The first 8 rows are patterns. Each new row is the sum of 2 different patterns, raised or lowered, with some noise. Before adding, each is slid sideways (what falls off one end comes back at the other) and multiplied by a number that may be negative. Names go in the order of the patterns.
(in the rows, 128 means zero)
Some rows, each with the names of its patterns after it:
[144 104  95 181 125 134 123 122 116 122 117 140 159 133 141 133 162 131
 143 116 137 121 125 144 128  92 137 106 119 125 162 124 130 100 132 148
 107 126 136 111 118]  Ruv
[149 111 118 121 144 164 130 107 138 147 112 131 164 138  75  91 122  91
 121 134 146 103 119 113 103 144 116  75 119 128 117 124 106  91 110 152
 132 114 100 112 146]  libo
[126 127 176 126 152 123 133 127 129 134 132 124 181 123 181 119 151 115
 130 151 137 133 104 181  88 150 133 134 138 128 170 111 127 124 174 128
 116 138 123 131 153]  pimom
[134 118  99 121 140 111 125 151 112  94  75 152 150  97 168 109 134 127
 132 126 127 170 102  81 152 112  75 144 176 114 118  87  93 104 144 134
 132 127  80 146 132]  nef
[ 84 116 127 162  92 115  97 124 116 141 120 100 130 124 144 122 111 130
 130 127 114 133 126 126 108 125 130 118 108 130 120 147 113 130 125 122
 114 163 140 137 138]  Vizo
[124 137 103 132 127 123 140 126 132 155 127 126  96 149 170 118 145 117
 114 127 118 181 140 101 124 148 124 124 162 125 142 127 109 167 139 128
 123 130 116 150 131]  tif
[ 75 135 118 131 127 129 129 108 136 181 117 125 171 120 127 125 142 127
 108 131 104 131 127 137 122 137 124 143 136  91 132 128  87 128 137 136
 127 124 166 129 144]  Gub
[130 148 129 129  96 128 152 109 129  75 129 157 132 117 136 124 154  79
  81 132 138 140  99 115 110 136 125 125 124 122 144 132 148 118 101 105
 126 149 152 132 151]  Lekel

New rows, each followed by the names of its patterns:
[ 88  94 130 118  81 128 125 150  90  88 100  82 130  81 104  51 103 119
  76 115 136  83 127  97  54  70 119 116 108 109 104  99  92  95  93 129
 102  95 112 101  93]  nef Lekel
[129 167 118 143  90 130 161 142 116 158 117 106 148 150 203 105 111 167
  82 151 118 112 134 133 162  74 125 186  95 154 191 114  89 101 133 191
 174 139 122 126  99]  nef tif
[134 164 141 138  69 136 141 136 126 120 128 129 154 176 116 128 187 153
 135 123 149 148 115 142 129 143  97 123 123 118 126 150 154  87 138 133
  86 152 135 112 132]  libo Gub
[138 118 131  99  97 117 122 105 116 129  81 126 132  66 123 105 118 134
 113 106  89 113 119 102 111 102  77 105  90 159 108  97 109 116 107 134
 127 124 122 112  79]  Ruv tif
[103  97 146 122 111  89 120 105 106 105  77 104 105 100 103 107 101  81
 105 133 130 111 135 110 104  95 132 111 121 105  98 108 139 117 109  98
 101 111 121 138  92]  libo Vizo
[126 122 111 134 148 105 128 143 136  90 126 166 149 142 158 127 141 125
 119 139 128 152 120 137 160 133 127 139 102 155 119 145 108 136 137 134
 137 120 139 112 155]  libo pimom
[ 85 150 123  87  88 107 137 136 103 131 115 143 128 124  97 127 131 101
 124 142 132  95  79 116 107 106 124 135 104 111  93 100 124 107  67 113
 113 113 118 102  87]  libo Gub
[ 68 109  96  85  59 180 123 100 130 104  98  54 131 107 119  97  79 121
 142 113  99  97 101 119 106 118  62 103 110 129 115  76  73 125  76 111
  52  70  77 125  89]  libo pimom
[ 88  88  97 132  99 118 111 104  92 112 118 118  90  86 114 113 112 121
 123  96 128 129  78  88 102 118 105 109  78 107 111  78 100 105 104 103
  76  71 115 108 116]  Ruv Lekel
[151 161 143 124 156 138 181 133 124 161 146 136 168 132 164 166 141 140
 122 158 147 180 139 148 145 149 144 133 153 126 125 156 160 124 133 130
 145 121 141 146 139]  Gub Lekel
[135 125 123 105 122 119 148 176  94  93 120 145 149 151 145 116 142 129
 153 148  93 106 122 154 168 135 141 142 150 113 135 119 161 134 103 151
  60 139 153 134 116]  nef Lekel
[ 97 121 119 113 116 105 105 123 136 139  79  63 125 120 147 135 137 130
  83 109 142  98 101 141 100  90  78 109 143 135  73 111 118 142  79  93
 104 131 130  85 133]  tif Lekel
[154 132 122 112 146 135 124 104 135 157 128 127 137 146 145 106 116 149
 139 141 105 139 117 133 136 133  99 116 131 120 171 138 117  91 156 148
 170 137 145 119 147]  Vizo Lekel
[116 144 132 131 130 121 115 129 120 152 143 101 143 105 128 130 133 118
 152 110  70 117 108 165 136 131  90 165 128 127 122 121 107  99 150 113
 133 101 137 142 105]  Ruv Vizo
[116 150 117 110  83  82 135 117  86 101  98 100 124 118 102 104  88 138
  97 121 128 113  84 139  98 133  73 115 167  98 122 112 100  92 112 186
  79  87 102 135 112]  Ruv tif
[164 171 138 189 156 145 176 186 149 166 181 144  97 116 152 104 146 150
 186 128 154 144 123 167 167 101 164 159 157 131 139 124 156 172 147 159
 128 138 182 184 129]  Ruv libo
[195 144 154 132 164 164 173 151 122 189 113 162 149 144 151 176 184 131
 175 141 182 143 136 159 114 149 165 185 140 202 142 170 148 152 159 146
 111 156 150 165 149]  pimom Gub
[116 120 124 113 122 118 145 130 123 149 138 118 118 106 136 129 111 125
 149 112 126 116 154 133 106 136 130  87 125 145 100 136 130 114 140 131
 142 115 134 118 136]  tif Gub
[137 107 172 154 169 112 148 123 118 163 142 149 120 139 174 131 144 102
 152 126 142 138 153 136 121 152 191 129 144 146 150 132 134 147 154  92
 134 110 128 176 154]  Vizo Gub
[115  64  78 108  95 126  85  58  85 116  95  91  68 115 144 112  80  82
 111 117 134  99  92 103 111  85  94 117  98  71  92 104  74  84  85 110
  67  92  79  80 109]  libo Lekel
[104  60 103  88  99 100  87  92 106  99  91 111  88  98 113  99  83  84
 102 108  98  79  84  97  87  90  89  72 100  99  87  87  97  85  85  92
 125 115  77 105  95]  libo Vizo
[119 107 139 155 110 144 167 145 105 126 149 154 180 148 113 125 141 126
 159 109 159 156 138 140 130 140 151 140 113 148 148 166 123 108 149  98
 150 142 149 128 119]  nef Lekel
[133 105 129 147 129 160 121 148 121 139 126 131 108 129 137 109 101 149
 132 109 103 163 101 137 101 125 143 104 118 105 131 137 126 115 127 159
  96 133 123 142 132]  Ruv nef
[105 135 197 108 120 115 139 105 155 128 118 163 115 151 133 131 146 154
 127 127 154 135 158 124 142 150 130 129 144 118 162 132 164 129 109 138
 170 168 157 159 108]  Vizo tif
[111  97 143 215 123 141 106 112 119 157 158 144 116 107 160 127 149 133
 114 129 153 140 138 179 124 112  93 168 160 117 172 126 168 136 148 160
 144 180 113 101 166]  nef Gub
[154 151 123 135 191 180 103 154 127 162 186 186 129 162 146 144 174 172
 168 114 103 143 138 125 134 223 130 151 136 122 164 139  97 162 190 150
 161 142 148 142 193]  Ruv libo
[121 105 131 162 109 126 107 129 116 132 137 146 126 117 113 144 127 127
 121 138  99 101 117 124 159 118  99 111 167 122 180 119 139 112 135 148
 123 152 103 106 151]  nef Vizo
[135 153 188 169 158 133 135 128 114 142 127 178 157 181 136 142 173 170
 205 154 112 150 179 139 156 118 203 205 142 143 131 189 162 170 146 162
 154 148 159 144 148]  Vizo Lekel
[139 155 189 140 152 103 153 169 161 134 154 177 176 112 140 157 153 155
 128 147 115 161 144 185 149 156 172 159 172 145 146 123 120 183 175 133
 180 156 172 144 159]  Gub Lekel
[134 123 148 151 183 190 166 132 153 162 146 189 117 161 134 156 173 165
  98 148 139 121 201 178 187  90 164 180 145 164 151 136 148 169 141 115
 148 190 148 158 184]  nef Vizo
[103 108 117 143 148 135  66 115 139 153 118 126 126 151 154 114 105 132
 140  98 129 156 147  74  98 125  82 122 155 140 117 124 112  86 150 119
  96 118 117 129 129]  Ruv libo
[ 37 154 136 105 164 110 133 110 140 166 119 162 144  81 146 112  92 143
 157 117  98 102  97 114 141 145 131 145  99 112 138 139  90 100 129 146
 110 118 174 116 112]  nef Gub
[192 148 138 103 140 179 163 129 139 149 153 183 148 137 159 156 142 168
 176 162  75 118 137 107 147 163 135 110 127 123 160 161 136  63 169 154
 164 144 130  98 132]  libo Vizo
[ 96 110 139 138  39  59 124 116 117 102  94 100 114  83 128 107  98 119
 115 114 113  78  81 108 107 127 110 123 115 123 105 130  80 110 108 107
 137  49 120 123  97]  tif Lekel
[177 156 164 144 136 148 168 170 144 147 137 152 152 135 165 153 163 162
 155 159 126 152 190 141 185 135 143 152 138 185 194 145 157 178 115 147
 179 186 133 143 112]  Vizo tif
[107 121 109  96 129 112 138 105  88 121 108 122 138 122 123  74 115 137
 119  92 131 119  95 117 113 102 123  81 108 131 127 113 110 119 125 137
 109 135 107 118 133]  Vizo tif
[167 174 141 158 169 155 181 159 153 132 172 147 175 153 157 171 161 159
 179 165 148 162 187 123 160 157 171 132 156 153 152 184 146 151 124 183
 141 175 148 174 137]  Ruv Vizo
[185 148 101 178 184 132 183 189 136 149 157 174 176 178 169 129 144 158
 143 234 127 182 134 173 157 159 159 173 147 108 203 142 210 132 133 180
 117 199 134 151 141]  pimom nef
[137 143 149 157 116 136 178 161 135 138 156 125 179 144 142 148 123 148
 143 132 146 164 144 166 172 140 109 159 187 134 135 133 118 179 134 197
 155 120 141 162 151]  tif Gub
[ 99 114 117 117 106  86 109 120 136 115  84 116 110 140 108  89  81 126
 109 111  84  67 119 121  92 108 113  94  69  96 146 109 109 125 132  91
  96 123 114 115 122]  libo Gub
[126  99 109 105 135 111 105 108 110 104  65 101  91 141  79 110 101 111
 104 111 123  96  78 137 102  96 118 108  86 100 108 135 103 110 119 105
  97 120 110  94 111]  Ruv Gub
[138 107 132 153 143 103 141 141 100 113  91 127 153 139 105 130 148 139
  83  89 126 141 150 103  94 105 135 133 127 109 107 142 133 144 106  79
  95 127 136 135 132]  libo Lekel
[173 189 136 125 142 123 169 168 149 118 110 144 157 141 123 113 147 162
 137 114  74 142 177 116 127 139 117  97 114 216 178 116 164 151 125 115
 180 139 151 156 102]  libo tif
[109 118  87  94 104  87 102 114 123 109 123  86 100  94 101  92 110 105
 121  96 132 108  99  98 146 130 130 127  53  91 118 149  77  81  61 109
  93 119  90  54 106]  libo Vizo
[134  91 104  76 101 117  92 118 107 101  91  97 116 123  57  88 111 104
  87  54 112  78 108 112  79 125  77  77 130 133  66  74 107  70 128 104
 111 108  58  88  98]  nef tif
[140 141 141 136 162 133 122  77 163 156 116 202 135 154 128 162 149 164
 181 133  94 164 148  97 156 173 141 145 112 111 124 165 144 149 148 111
 157 148 156 144 119]  nef Vizo
[129 117 174 133 113 136  92 100 128 157  98 110 102 133 114 152 124 106
 124 129 136 129 109 126 148 124 120 153 129 129 104 134 132 104 112 124
 142 139 125 130 127]  Vizo Gub
[106 177 120 150 147 151 149 130 150 138 158 168 147 126 140 166 143 163
 138 133 184 153 122 189 135 143 139 150 157 118 143 143 161 144 125 158
 136 161 156 152 142]  pimom Gub
[143 155 150 125 136 166 158 113 144 149 145 143 129 140 108 154 129 179
 139 148 153 141 153 134 143 126 108 164 161 116 160 145 158 137 143 139
 141 174 126 144 108]  Gub Lekel
[173 149 125 156 145 150 142 146 155 147  99 161 180 132 163 193  94 169
 108 118 159 171 158 134 124 106 145 133 137 115 137 140 162 154 147 130
 113 145 199 160 171]  Ruv Lekel
[127 114 126 112 147 107 141  71 154 116 134 127 105 136 100 158 128 123
 101 134 150 109 143 132 118 122 130  97 129 101 142 121 146 127 128 126
 128  82 163 103 148]  pimom Vizo
[105 104 127 116  86  90 107  84 106  78 101 124 101 121  70  80 115 100
 102 104 101 104  64  76 116  93  90 115 118  74  90  68  97 103  68  76
 102 102 119 113  63]  tif Lekel
[112 114  92  85  65  71  75 111 116  60 100  13 121  87 114  83  56  88
 108 107  53 158  66  67  47 112 123  36 148  87 109  58 101 105  88 138
  78  40 114  83  12]  pimom nef
[166 128 103 128 148 108 127 154 149  82  94 126 105 115 136 126 108 114
 110 105 145  89  74 108 112 143 127 104  71 127 157 150 112 106 100 149
 161 110 120 102 137]  libo Vizo
[116 109 148 115  69 136 125 124 116  94 154  91  97 185 115 112 128 135
  93 125 143 111 105 107 102  97 138 158 130 100  99 106 100 158 123 128
 129  91 136 127 108]  nef tif
[163 163 126 161 150 177 125 143 179 159 152 202 158 136 155 160 171 117
 147 143 211 152 164 158 163 160 146 178 155 107 160 164 116 176 151 170
 149 153 174 175 189]  Vizo Gub
[115 105  98 121 139 113 106 119 134 125 153 104  92 122 114 151 140 125
 137 121 142 127 118 118 117 172  94 131  57 115 161 131 111 111 145 120
  81  75 124 136 127]  pimom Lekel
[173 174 147 131 133 160 168 141 151 133 168 159 182 148 122 144 152 185
 178 156 178 162 173 152 165 136 159 172 145 163 120 149 180 162 159 157
 162 182 119 118 180]  Vizo Lekel
[160 147 145 145 191 166 179 137 165 143 164 168 151 161 128 176 126 180
 181 142 143 163 163 145 145 146 188 148 135 138 155 173 154 153 175 179
 124 173 149 172 165]  pimom nef
[140 176 138 136 140 112 155 153 191 108 135 144 162 152 114 131 143  97
 158 121  69 135 151 125 101 147 153  97 148 178 168 138 171 130 132 103
 146 173 144 156 155]  libo Gub
[140 114  78 145 159 124 117  54  93  98 105 127 131 130  71 128 156 129
 124  55 118 125 113 115 145 106  76  81 183 137  95 192  97 125 119 138
 118  99 162  77  80]  nef Gub
[139 140 152 104 176 210 127 132 185 131 115 158 141 165 180 163 132 123
 110 138 196 117 125 144 143 143 139 161 182 147 135 157 169 176 136 126
 180 111 152 138 172]  libo nef
[173 135 155 153 128 135 200 164 151 155  99 143 157 185  97 124 123 154
 135 141 116 126 148 142 149 119 122 157 136 133 142 145 119 135 156 157
 144 152 128 140 120]  libo Vizo
[154 186 160 143 142 145 146 172 150 135 154 154 208 145 177 151 175 150
 147 177 163 159 121 194 125 160 136 163 150 171 170 147 154 147 177 191
 158 174 156 120 168]  pimom Vizo
[ 65  78  74 125 109 101 105  50 111 100 103 100  79 104 125  86  98  94
  98 107  56 125 105  70 120  79 140 103  84  94 109 124  79  91 111 103
  65  99 159  96  93]  nef tif
[143 179 113 140 123 134 167 140 137 135 160 134 176 134 113 121 121 164
 165 141 174 143 167 162 143 107 116 182 151 135 100 134 160 147 122 186
 145 146  92 108 141]  tif Lekel
[136 111 136 118 101 135 113  76 121 112 115 115 137 130 123 111 104 138
 100 124 126 106 117 121 104 122 150 117 142 110 112 107 123 113 118 140
 114 126 117 144 123]  Ruv Gub
[176 167 165 162 174 189 131 167 168 142 164 177 157 173 162 200 164 187
  92 168 147 151 195 173 162 123 197 219 176 159 210 151 172 182 174 168
 141 175 156 166 158]  Vizo Gub
[160 175 154 141 146 146 182 135  87 132 172 154 135 154 133 170 112 142
 165 149 156 159 180 123 129 126 151 197 152 148 179 165 175 163 136 122
 159 169 153 155 110]  tif Lekel
[146 144 160 162 177 189 167 143 161 166 151 180 131 163 153 164 177 170
 122 159 146 134 193 181 184 113 167 180 156 168 160 148 158 180 151 131
 152 182 154 166 176]  nef Vizo
[ 99 110 133 100 148 106 111 108  92 106 113  94 114 138 113 130 150 113
  81 119 145 108  91  96  88 153  99 167 118  91 101 129 124 103  97 112
 126  76  97 146 118]  tif Gub
[ 88 129 130  93 131  48  96 183 118 116 122 112 141  74  67 128 151 134
 105 116 135 128 130 104 120 109 138 137 142  82 105  81 110 136 166 113
 139  97 137 132 104]  Ruv Lekel
[100 111 112 104 121 107  82  96  96 124 116 106 119 109  87 103  96  79
 126 129  90  81  91 111 143 108 101  97 103 130  70  76  94 110 122  85
  89  91 112  99 102]  Vizo Lekel
[151 137 144 144 136 119 132 128 149 126 115 149 137 141 140 148 126 145
 151 126 149 136 148 122 134 135 152 112 117 121 128 129 126 131 114 137
 131 149 131 117 140]  Ruv Vizo
[111  94  72 121  87 119 115 122 115  30  96 123  74  92 117 116  73 106
 131 106 134  36 108  94 111 108 114  83  87 116 142 116  97 142 104 100
 102 115  85  90 109]  tif Gub
[ 99 136 133  91 109 141 125 152 137  95 125 132 111 122 139 129  54  89
 110  88 112 129 129 110 112  80  97 132  85  70 118 122 105 111 121  89
 109 112 125  99  97]  libo Gub
[141 123 124 156 142 136 163 156 136 116 151 132 152 175 139 126 123 131
 138 155 159 143 146 106 132 125 157 161 123 139 121 155 146 155 128 129
 140 146 156 139 160]  nef tif
[ 96  92  96  90 123  98 130  93  41  80  92  85 126 103 128  97 113 130
  96  79  61 127  75 102  50  97 127  88  97 150  86 121  82  48 107 104
 121  71  70  89  86]  Gub Lekel
[126 131 140 118 110 130 150 133 167 122 141  95 124 152 135 121 118 158
  88 134 130 131 144 103 145 115 129 126 160 116 121 136 119 142 136 127
 128 153 129 140 110]  pimom tif
[127 126 121  98 129  75 135 118 158 111  81 133 112 149 107 150 126  86
 118 147 137  90 133 135  98 102 112 137 141  98 114 112 136 124 115 115
 111 136 118 147 124]  pimom tif
[159 132 126 109 123 159 116 131 138 153 115 152 146 137 157 152 132 162
 158 148 124 136 142 171 138 147 157 150 146 148 155 131 153 174 106 170
 126 123 159 144 161]  Ruv tif
[120 148 142 149 140 132 164 147 115 107 128 111 161 151 125  73 165 118
 149 126 168 118 136 132 136 150  94 134 150 115 122 144 117  96 181 135
 153 129 129 123 143]  Ruv Vizo
[146 111 136 140 103 155 125 147 138 127 132 125 122 144 109 159  96 127
 129 137 148 135 137 144 122 100 180 128 121 133 130 118 114 136 141 148
  91 133 143 133 144]  pimom tif
[102 109 121  91 151 118 119 120 147 116 123 140 121 168 102 103 122 129
 125 127 106 179 162 127  94 129 172 127 150 111 118 121 116 167 121 103
 104 145 141 136 151]  tif Lekel
[124 181 149 140 178 171 120 153 152 157 169 140 163 150 175 168 161 141
 165 149 137 155 169 205 139 137 195 123 159 148 152 152 134 148 118 193
 174 142 157 181 143]  nef Gub
[117  86 166 114 101 108 120 115 116 123 149 109 176  71 167  97 137  97
 116 138 111 124 130 154  69 164 108 121 122 126 153  80 120  91 161 117
 106 117 109 113 153]  pimom Gub
